The rows of a group lie close to one hidden flat surface of 12 dimensions, which may be shifted away from zero. Surfaces can cross.
(in the rows, 128 means zero)
Some rows, each with its group after it:
[ 92 131 141 111 114 103 124 131  91 129 171  92 122 153 140 134]
duda
[151 139 135 138 128 140 111 137 128 184 129 134 128 142 112 155]
vob
[173  97  93 109 116 129 126 150 160  84  92 116 140 124 145 130]
Felod
[131 114 127 138 138 121  94 160  96 114 138 150 128  86 152 146]
Pavud
[118  93 101 117 149 157  84 128 145 111 149 126 144 119 114 163]
Felod
[123 154 113  64 118 129 147 115 123  93 188 142 128 128 123  89]
duda
[ 60 154  88  94 136 117 104 143 156 110 110 100 113 103 188 167]
sig
[146 142 124 107 120 162  75  89 141  73 121 115 113 124  76 142]
tozi
[107 103 137  93 113  78 116 102 119 126 125 142 135  68 157 110]
vebeb
[145 117 104 129  96 118 130 121 128 109 156 164 109 123 132 174]
duda
[138 105 115  65 125 130 174 127 148  99 118 136  80 116 144 128]
Felod
[144 141 114 172 151  68 147 134 137 175 166 122 132 172 142 152]
tozi
[144 119 171 127 100 108 141 105 126 126 142 161 129 120 121  68]
vebeb
[155 131 177 160 159 139 144 144 127 138 107 152 132 128 121 104]
vob
[141 127 126 104 121 105 117 189 121 173 180 101 141 140 170 143]
Pavud
[160 136 176 152 120 149 125 121 159 149 100 118 121 105  97 160]
sig
[ 99 113 110 129 127 133 138 136 151  98 139 143 132 141 156  94]
sig
[119 172 114 115 100 123 113 123 109 132 116 161 133 102 143 113]
duda
[139 183 127 173 103 158 108 110  96 150  79 178 138 142  97 106]
vob
[102 123 107 148 113 152  68 138 101 132  97 112 150 151 126 110]
tozi
[152 192  80 102 101  78  92  97 132  60 126  94 123 144 119  98]
Vefa
[137 102 166 176 118 103 159  98  94 144 125 121  72 148 102  97]
Pavud
[ 97 159 113 178 139  74 114  92  91 155 159 124 144  49 107 134]
vebeb
[ 93  90 112  83 105 139 135 104 154 138 152 114 121 146 125 153]
sig
[128 108  94 130 105 151 108 138 147 134 124 144 144 137 136 109]
duda
[158 169  85 102 105  87 160 142 108 105 170 159 138 109 153  87]
sig
[118 159 137 121 109 111 139 106 129 117  95 159 141 139 147 147]
vebeb
[129 112 151 101 120 130 140 151 132 161 153 105 125 141 138  94]
Pavud
[131 120 118 155 135 132 110 118  90  40 156 151 166 146 119 165]
Vefa
[151 141 119 143 136 150 111 143  68 131 111 140 103 181 107 116]
tozi
[140 105 167  98 153 108 155 165 127  91 163  87  96 161 158 157]
vob
[125 119 144 140 148 118  79 163  69 123 153 160 140  78 148 155]
Pavud
[162 110 115  44 121 121 164 123  92  86 136 144 116 147 127 158]
Vefa
[146 128 211 177 122 163 112 119 187 129 135 147 149  80 105 216]
sig
[152 150 157  83 127 140 141 158 151 148 122 158  41 138 154 132]
vob
[158 182  89 144 111  86  93  93 114 118 113 163 148 104 114 107]
tozi
[152 120  78 165 106 145  90 141 117 103 114 232 139 122 146 164]
Pavud
[125  96 119 116 157  95  89 155  99 139 109  86 160 128 152  71]
tozi
[111 131 131 108 118 133  73 164 125 111 153 115 163 144 161 125]
duda
[124  98  81 104  77  84 154 105 169 121 130 112 105 134 151 150]
Vefa
[169 150 142 180 120 137 127 135 123 144 140 137 148 179 107 161]
vob
[134 126 140 128 118 122 126 140 127  85 122 119 169 153 143 124]
Vefa
[155 130 116 122 139 142  71 162 150 189 128 103 142 149 126 100]
Felod
[126 159 129 216 166 103 158 136 106 166  88  94 130  91 117 159]
duda
[107 121 102 113 119 140 160  75 139 161 105 119 135 121  88 119]
vebeb
[ 89 157 118 127 101 129 147  97 130 149  76 190 131 100 145 122]
vebeb
[178 115  98 178 137 184  89 150 166  93 117 149 138  78  99 121]
Felod
[ 91 123 102 130 148 162 105 143 191 155 130 138 127 106 146 162]
duda
[135 149 220 158 124 151 121 147 187 154 111 109 138 125 138 191]
sig
[116 123 121 164 133 143 110 131 145 101 139 122 127 135 125 137]
tozi
[115 167 147 105 119 100  75 147 102 135 196  92 105  93 140 140]
vob
[ 91 102 133 186 145 126 115 139 136 155 110 104 103 108 141 164]
duda
[ 98 115 123 136 129 130 124 122 111 113 138 126 129 138 133 105]
tozi
[ 98 154 166 127 148 115 115  82 187 100 149 123 123 113 119  69]
tozi
[ 75 151 116 116 108  97 142 129 170 155 161  92  85 140 165 143]
sig
[ 98 175  77 119  88 135 104  93 157 140 111 140 112 128 124 150]
sig
[112  84 147 136 155 118 172 111 139 150 121 153 130  81 131  78]
vebeb
[128 148 135 183 149 144 125 158 118 131 106 151 111 120 138 142]
vob
[173 123 159 141  77 158 137 143 201 183  88 133 155 124 130 147]
vob
[115  93 132 128 139 136 144 131 152 110 113 159 138 112 148 130]
vebeb
[116 142 161 122 172 107 129 136  98  65 135 144 118 114 154  55]
vebeb
[170 133 139 136 158 133 156 138 109 135  87 150 126 177 123 132]
vob
[123 137 112  89 127 112 133 103  95  95 117 141 136 141 127 134]
Vefa
[119  86 150  77 173 155 107 113  87 137 117 119 154 125  94 158]
Vefa
[151 131 138 133 103 124 177 120 138  99 121 169  83 155 132  35]
Vefa
[152 112  92 132 120 102 153 150 147  80  90 164 151 127 178 143]
Felod
[130 134 109 140 119 118 175 126 131 152 135 170 153 117 139 117]
sig
[127 149 131 135 142 120  79 181 111 127 117 151 116  94 181 154]
Pavud
[121 120 138 104 148 125 140 141 132 118 146 102 128 137 139 133]
duda
[152 123 125 134 128 129 132 136 122 130 132  99  98  95 108 124]
Felod
[123 178  95  95 130 133 143 123  94 152 121 155 173 160 121 116]
duda
[ 83 114 106 159 143 178 172 116 164 137 139 122 132  98 102 119]
vebeb
[154 134  95 129 113 134 132 139 157 143 130  86 142 153 117 117]
Felod
[104 161 218  95 163  93 123 126 115 186 194  87 106 105 129 122]
vob
[136 109 172 131 129 131 124 136 128 126 141 140 154 114 129 126]
vob
[116 194 112 125 190  83 125 122 100  91  55 140 125  74 154 142]
vebeb
[104 137 123  75 141 119  95 128 117 127 150 119 100 121 139 134]
Felod
[153 133 138 155 120 157 113 107 139 214 112 143 153 160  84 170]
vob
[107 163 125 154 108 111 151  99 131 194 144 144 131  93 111 185]
sig
[121 136 136 136 103 115 119 117 153 135 171 104 102 121 127 178]
sig
[110 119  93 176 104 192  95 146  84 129 146 153 118 145  94  89]
Pavud
[112 193 120 171 108 116 131 105 125 135 127 170 130 110 128 113]
Pavud
[164 103 114  52 138  94 136 128 154 122 155 179 165 167 171 161]
Felod
[142 132 153 154 132 177  84 110 144 109  57 134 115 160  95 151]
vebeb
[228 156 135 129 121 150 145 139 117  74 162 114  62 167  69  92]
Vefa
[194 102 126 100 142 158 128 129 106  97 147 141 126 206  86  99]
Vefa
[143 107 128 120 151 120 126 120 136 132 127 112 150 100 118 165]
Felod
[141 100 135 130 134 122 152 123 113 146 140 179 125 120 130 148]
Vefa
[167  80 170  80 151 117  75 108 160 107 127 144 180  98 128 123]
tozi
[126 112 140 119 105 138 106 102 144 115 107 115 135 145 113 164]
vebeb
[165 125 113 109 124 127 129 133  91 128 119 145 110 163 121 116]
tozi
[150 136 136 168 121 134 116 149 150 171 122 157 131 104 142 188]
vob
[ 87 156 152 118 210 145 164 118  87 129 122 118 137 137 102 107]
duda
[ 90  62 137 115 147 148 142 101 103 154 140 132 116 149 106 118]
Vefa
[124 139 114  93 137 103 132 140 156  66 151  91 139 120 156 139]
Felod
[129 103 135 124 191 111 144 129 150  78 100 113 108  97 141 111]
Vefa
[154 104  82 117  88 111 107 108 129 136 153  85  82 155 100 158]
sig
[114 123 131 105 124 134 105 133 119 121 121 158 116 151 154 111]
Pavud
[111 164 106  82  92 144  93 104 125 124 117 161 106 107 124 140]
duda
[ 55 172 127  90  84 117 143  76  72 101 112  82 100 133 118 126]
Vefa
[137 106 126 184 172 148 132 157 160 184  72 122 107 169 141 165]
duda
[156 136 147 124 117  97 107 128 139 115 133 122 112  69 135  71]
vebeb
[146 118 101 145 118 115 131 152 169  61 125 137 108  80 162 125]
Pavud
[128 118 137  68 136 135 111 111  99 177 154 163  84 138 113 111]
Felod
[142 222 142 155 138 112 112 153 127 102 175 170 138 113 147 122]
duda
[143 106 130 124 116 120  90  95 100  84  78 148  67 135 119 129]
Pavud
[102 127 122 116 110 115 125 115 114 134 158 117  96 154 129 129]
sig
[ 94 124  95 117  99 117 146  58 143 101 209 148 125 193  91 141]
tozi
[137 114 128  86 150 149 112  90 140  74 111 113 187 115  89  91]
Felod
[ 98 200 125 186  64 130  87 141 120 142 155  95 153 151 133 154]
tozi
[132 155 115 137  95 134 104 115 234  96 144 125 139 174 139  55]
tozi
[ 87 134 123 159 138 114 149 166 137 141 205 110 150 106 160 121]
Pavud
[118  47  94  88 143 117 156 137 156  91 109 107 179 157 163 144]
Felod
[ 85 104 121 197 156 140  89 165 114  85 116 143  79 112 169 152]
Pavud
[129 138 114 171 147 153  99 131 143 142 112  97 113 131  94 142]
vebeb
[131 137 104 120  84 144  82 147 137 127 116 119 124  87 141 153]
vob
[114 140  69 131 101 104 134 108 130 158 138 107 100 139 123 126]
sig
[ 82 105 127 132 133 108 168  91 114 153 131 180 135 129 135 132]
tozi
[157 146 133 140 108 148  78 180 172 106  92 113  80 186 170 126]
Pavud
[116 108 142 150  80 166 165 119 115  80 115 148 111 123 116 153]
Vefa

New rows. What belongs after each?
[134  85 136 106 151 130  94 122 122 111  98 111 113 121 121 105]
vebeb
[111  95 136  72 144  82 112 105 104 127 112 106 116  80 144  86]
vebeb
[134  99  75  89 104 124 125 110  92 130 119 106 178 130 107 191]
duda
[130 118 136 134 127 111 108 118 128 145 151 143 159 157 132 133]
tozi
[164 121 152 102  65 156 123 103 199  94 112 132 129  61 106 106]
vebeb
[153  88 115  94 110 116 174 145 131 189 128 101 132 181 134 138]
sig
[ 88 129 174  96 127  92 130  92  97 109  94 137 162  72 148 169]
vob
[195 190 137 121 106  71 165 127 103 181 143 113  98  40 106 149]
sig
[ 99 171 134 147 128 153  93  98  70 155 117 149 117 143  87 120]
vob
[ 97 135 151 136 127 132 177  98  95 149  79 161 105 197 129 183]
vob
[ 99 123 164 142 183 127  96 165  85 113 152  60 179 170 137 151]
duda
[175 134 104  99 130 118 148 136 144 119  93 101 107 169 126 147]
Vefa
[125 130 139  82 141 117 114 111 137 134  79 115 137  67 132 135]
Vefa
[156 182 119 117 103 103 116 151 103 117 163 142 160 166 143 129]
duda
[165 150 192 152 166  86 126  97 112 118  72 152 117  48 112  70]
vebeb
[151 139  79  92 118  88  47 125  82 121 154  54 143 196 109  65]
tozi
[114 104 136 128 136 127 137 107 134 147 100 123 129 136 122 140]
vebeb
[133 109 133 110 122 116 136 121  91 116 123  84 118 147 115 120]
duda
[158  93  85  98  92 111 162  99  97 134  77 142 139 161 120 136]
Felod
[138 115 120 149 155 121 160 124 116 120 124 110 119 124 105 148]
duda
[ 92 172 123 119 157 141 180  77 158 113  99 163 174 127 115  84]
Felod
[ 90 113 108 138 104 147 111 108 172 129 144 123 138 156 129 173]
sig
[142 141  49 104 119 111 159 140 115 160 117  68 172 152 118  92]
sig
[119 136 130  78 106 146 149  87 155 103  98 113 131 123 107 120]
vebeb
[144 100 139 130 104 133  69  85 140  77 159 128 151 161  93 188]
Pavud
[131  89 153 141 126 141 138 128 109  89 152 190 143 209 140  93]
vebeb
[126 150  93 157 108 123  82 136  67 107 152 105  96  89 105 121]
Pavud
[ 91 147 111 104 108 121 121 113 126 106 165 133 136 126 132 136]
sig
[122  91 119 128 161 145 170 145 181 111 152 145 159 144 147 119]
Felod
[104 143 124 179 118 127  92 128 142 154 109 152 169 127 143 130]
tozi
[141 110 130  97 185 105 116 128 114  19 168  94 128 114 125 127]
Vefa
[ 71 165 168 152 133 126 151 113 133 165 159 129 164  98 131 163]
sig
[100  95 153 128 148 135 144 159 129 152  84  65 116  87 150 166]
tozi
[158 147 136  86 133 113 140 125 125 110 113 114 113 129 128  98]
Vefa
[152 113  90 183 116 159  56 190 140 107 168 160 126  79 146 178]
vob
[165 144 121 197 113  98 122 132 203  60 133 171 133 133 158 181]
Pavud
[ 97 131 113 127 137 125 136 118 100 127 124 153 134 109 130 120]
sig
[ 89 130 157 129 144 130 109 142 105 150 141 150 113  86 144 121]
vob
[178 145 154  82 109 135 170 135  73 151 160 149  97 144  99 142]
Vefa
[157  94  73 108 143 139 177 131 148 159 135 118 153 189 109 147]
duda
[123 204 113  93 102 125 118 123 117 161  94 113 151 125 128 148]
sig
[ 94 115 145 125  84 126 115 108 143 126 156 137 135 116 138 132]
vebeb
[105 124  99 160 149 111 116 135 103 131 108 107 132 117 136 116]
tozi
[171 146 134 133 109 101 169 144 142  97 138 134 104 125 142 127]
Vefa
[144 107 127 115 112 122  94 114 129  67 173 121 144 113 112 144]
Pavud
[125 161 144  86 118 111 129 114  87 144 134 136  99  77 122 150]
sig
[106 112 145 133  95 165 112 105 162 145 104 129 123 115 116 142]
vebeb
[155 127 133 115 145 101 122 130 112 123 153 152 155 117 132 142]
Vefa
[161 107 116 112 117 146 188 108 139 137 122 157 110 133 100 120]
Felod
[170  94 126 101 179 107 145 149 100 156 123 182 118 164 150 149]
vob
[203 123 145 130 137 157 114 139 120  75 142 160 138 136  96 106]
Vefa
[128 127 105 101 116 121 154 143 177 148 124 112 143 114 156 145]
sig
[102  66 133 148 124 113 111 133 139 105 157 152 158 116 167 197]
vebeb
[102 103 108  75  84 155 130 115 144 129 119 152 117 150 141  91]
vebeb
[ 93 169  49  97 121 128 139  72 122 153  96 107 137  91  88 151]
vebeb
[136 150 120 159 130 114 125 183 184  88 146 149 132 106 193 134]
Pavud
[183 142  63 104  97  73 120 166  90  96 154 145  91 162 171 130]
sig
[144  85 122 159 124 138 108 164  86 126 116 147 113 140 142  57]
Felod
[132 203  94 131 114 118  81 169 105 158 110 126  81  94 153 105]
vob
[ 90 147 162 190 111 144 140 140 124 144 120 122 131 127 137 126]
vob
[131  33 112 171 145 147 114 123 146 117 115 159  99 107 124 206]
sig
[122 133 132 137 137 106 121 103 125 133 116 121 134 104 116 141]
vebeb
[110 176 134  92  90 111 175  95 116 200 165 147 152 122 116 143]
sig
[108  83  71 125 117 111 150  93 144 144 162 126 106  87 110 161]
sig
[185 124 117 124 122  71 141 158 134 128 101 153 159 138 182 138]
Felod
[110  99 109 109 140 148 120 103 108 114  97 154 130 172 118 128]
vebeb
[149 140  92 124 143  93  89  88 103 110 151 135 131 157  96 112]
tozi
[140 106  96 158 114 117 104 145  55 136 159 166 124 109 126 157]
Pavud
[145 179 120 133 144 119  86 144 152 130 146 120 120  91 126 151]
Felod
[112 106 142 131 178 118 152 140  90 120 156  79 155 167 118 161]
duda
[116 131  93 188 114  93 164 116  75 119 192 114 163 125 102 101]
duda
[130 110 179 132 200 146 134 150 123 165 110 126 108 111 123 106]
vob
[141 154 125 147 117  74 123 165 117  96 182 144 141 172 180 128]
vebeb
[137 152 124 186 138 161  69 218 137 148 173 158 173 119 170 184]
Pavud
[ 92 111 138  57 117  97 159 116 101 188 128 112  36 141 149 133]
sig
[138 126 129 101 113  99 160 159 123 162 113 119 143 124 173 156]
duda
[201 181 107 138  91  92 107 124 105  84  68  96 134  75 109 137]
Felod
[165  73 151 136  92 153 131 132 136  80 185 144 135 153 109  92]
Vefa
[149 114 111  94 111 123 127  91 100 126 144  93 105  89  75 119]
sig
[114 165 152  82 100 102 118 162 128 130 125 135 133  83 191 145]
duda
[121 130 134 143 137 121 158 124 115 125 131 100 119 110 117 109]
Felod
[139 149 101 127 116 121 110 174 102 135 146 161 129 111 160 111]
Pavud
[ 83 144 122  88  90 134 145  96 160 184 146 131 133 153 128 159]
sig
[158 171 126 130 152 132 101 130 179 143 103  93 214 138 109  75]
Felod
[129 163 104 126 130 103 186 123 130 152 176 149 123 139 128 146]
duda
[117 125  72 134 125 152 108 103 125 120 118 150 134 101  95 139]
vebeb
[161 166 120 142 145 112 158 148 144 144  92 156 102  98 142  55]
vebeb
[118 140 145 142 119 135 124 121 144 137 139 150 144 101 135 191]
sig
[107  83 160 114 146 152 110 118 129 113  97 123 113 134 127 102]
vebeb
[117 183 147 175 185  82 156 146  59 128 116 108 112 153 142 147]
vob
[145  48 115 114 131 123 155 123 143 146 128 133  79  98 122 162]
sig
[141 162 163 126 124 138 129 135 118 108 125 135 104 134 125 126]
vob
[141 160 119  99 106  93 113 123 180 177  81 110 146 135 156  59]
tozi
[117 131 126  97  96 125 126 121 167 163 112 127  63 159 150 144]
sig
[ 92 131 168 107 145  83 129  96  91 118 113 122 129 125 140 123]
vebeb
[132 111  81 163 124 127  88  99  58 129 101 161 102 114  93 180]
sig
[130 139 151  97  94 114 120 126 152 138 145 166  63 125 160 180]
sig
[ 98 152 132 156 143 109 150 118  99  81 112 123 125  81 132 113]
Felod
[ 77 168 127 129 186  40 109 101  77 128 181 123 163  95 146 140]
Vefa
[105  92 116  92 154 140 132 104 135  89 137  85 137 100  99 118]
vebeb
[201 181 116 149  96 116 109 123 146 130 142 151 127 146 107 193]
tozi
[129 181 115 135 118 102  93 112 139  93 116  45 122 151 107  89]
Vefa
[ 96 100 139 121  92 153 116 107 161  81 162 135 152 135 130 118]
tozi
[ 60 123 116 150 111  99  89  67 131 117 111 147 148  73 130 105]
Vefa
[129 145 131 100 113 141 116 116 139  77  98 156 124 111 138 104]
vebeb
[ 93 139 173 148 161 178 116 130 114 172 152 106  79 156  91 116]
vob
[127 118 121 114 153 112 103 131 112  81 135 129 125 104 139  96]
vebeb
[110 131 114 154 122 112 135 119 114 153 147 112 118 129 116 146]
sig
[124  99 135 161 136 159  77  78  89 131 119 151 122 135  63  90]
vebeb
[107 131 135  89 107  96 160 144 165 173 143 110  62 151 178 136]
sig
[ 95 123 173  90 122 151 149 114 125 117 143 158 132 154 135  70]
sig
[107 132  86 124 113 121 123 114 127 134 126  93 104 148 120 114]
sig
[112 119 140 144 104 145 116 134 115 131 125 156 152 152 146 107]
tozi
[ 86 182 143 137 130 129  96 144 126 118  86 127  92  85 164  97]
vebeb
[117 123 199  99 164 156 120 112 141 229 133 168 100 100 111 120]
vob
[152 132  98 164 103 111 101 148  79  99 197 189 144 125 138 141]
Pavud
[114 129 150 141 160 145  95 175 129 125 134 147 163 168 166 122]
duda
[131 115  62 127  95 129 146 104 164 121 184 106 163 132 101 110]
sig
[111 138 140 113 168 118 149 125 117 104 128  91 139  67 123 163]
duda
[ 71 127 104 130 138 144 122  84 111 132 161 117 107 122  92 149]
duda
[111  75 140 122 124 113 168 128 147 149 176 155 108 112 150 180]
sig
[122 159 141 149 123 145  46  94 132 113 146 141 150 181  95  91]
tozi
[122 129  81 160 151  99 120 123 121 129 127 147 143  62 132 156]
vebeb
[123 154  83  96 131 161 133  80 142  54  98 142 145  49  84 118]
vebeb
[125 153 104 100 133 126 136 127 140 121 147  74 140  99 111 124]
duda
[147 116 151 121 159 149  97 133 135 139  85 124 117 139 120 132]
tozi
[124 119 136 108 114 130 130 105 130 119 137 161  95  87 123 140]
sig
[121 119 117 124 122 154 120 134  88 163 127 108  99 217 106 151]
tozi
[147 136 120 134 110 131  90 147 161 132 107  96 101 154 140 158]
Pavud
[168 153 108 170 104 146 101 170 174 139 126 115 129 139 136 155]
Pavud
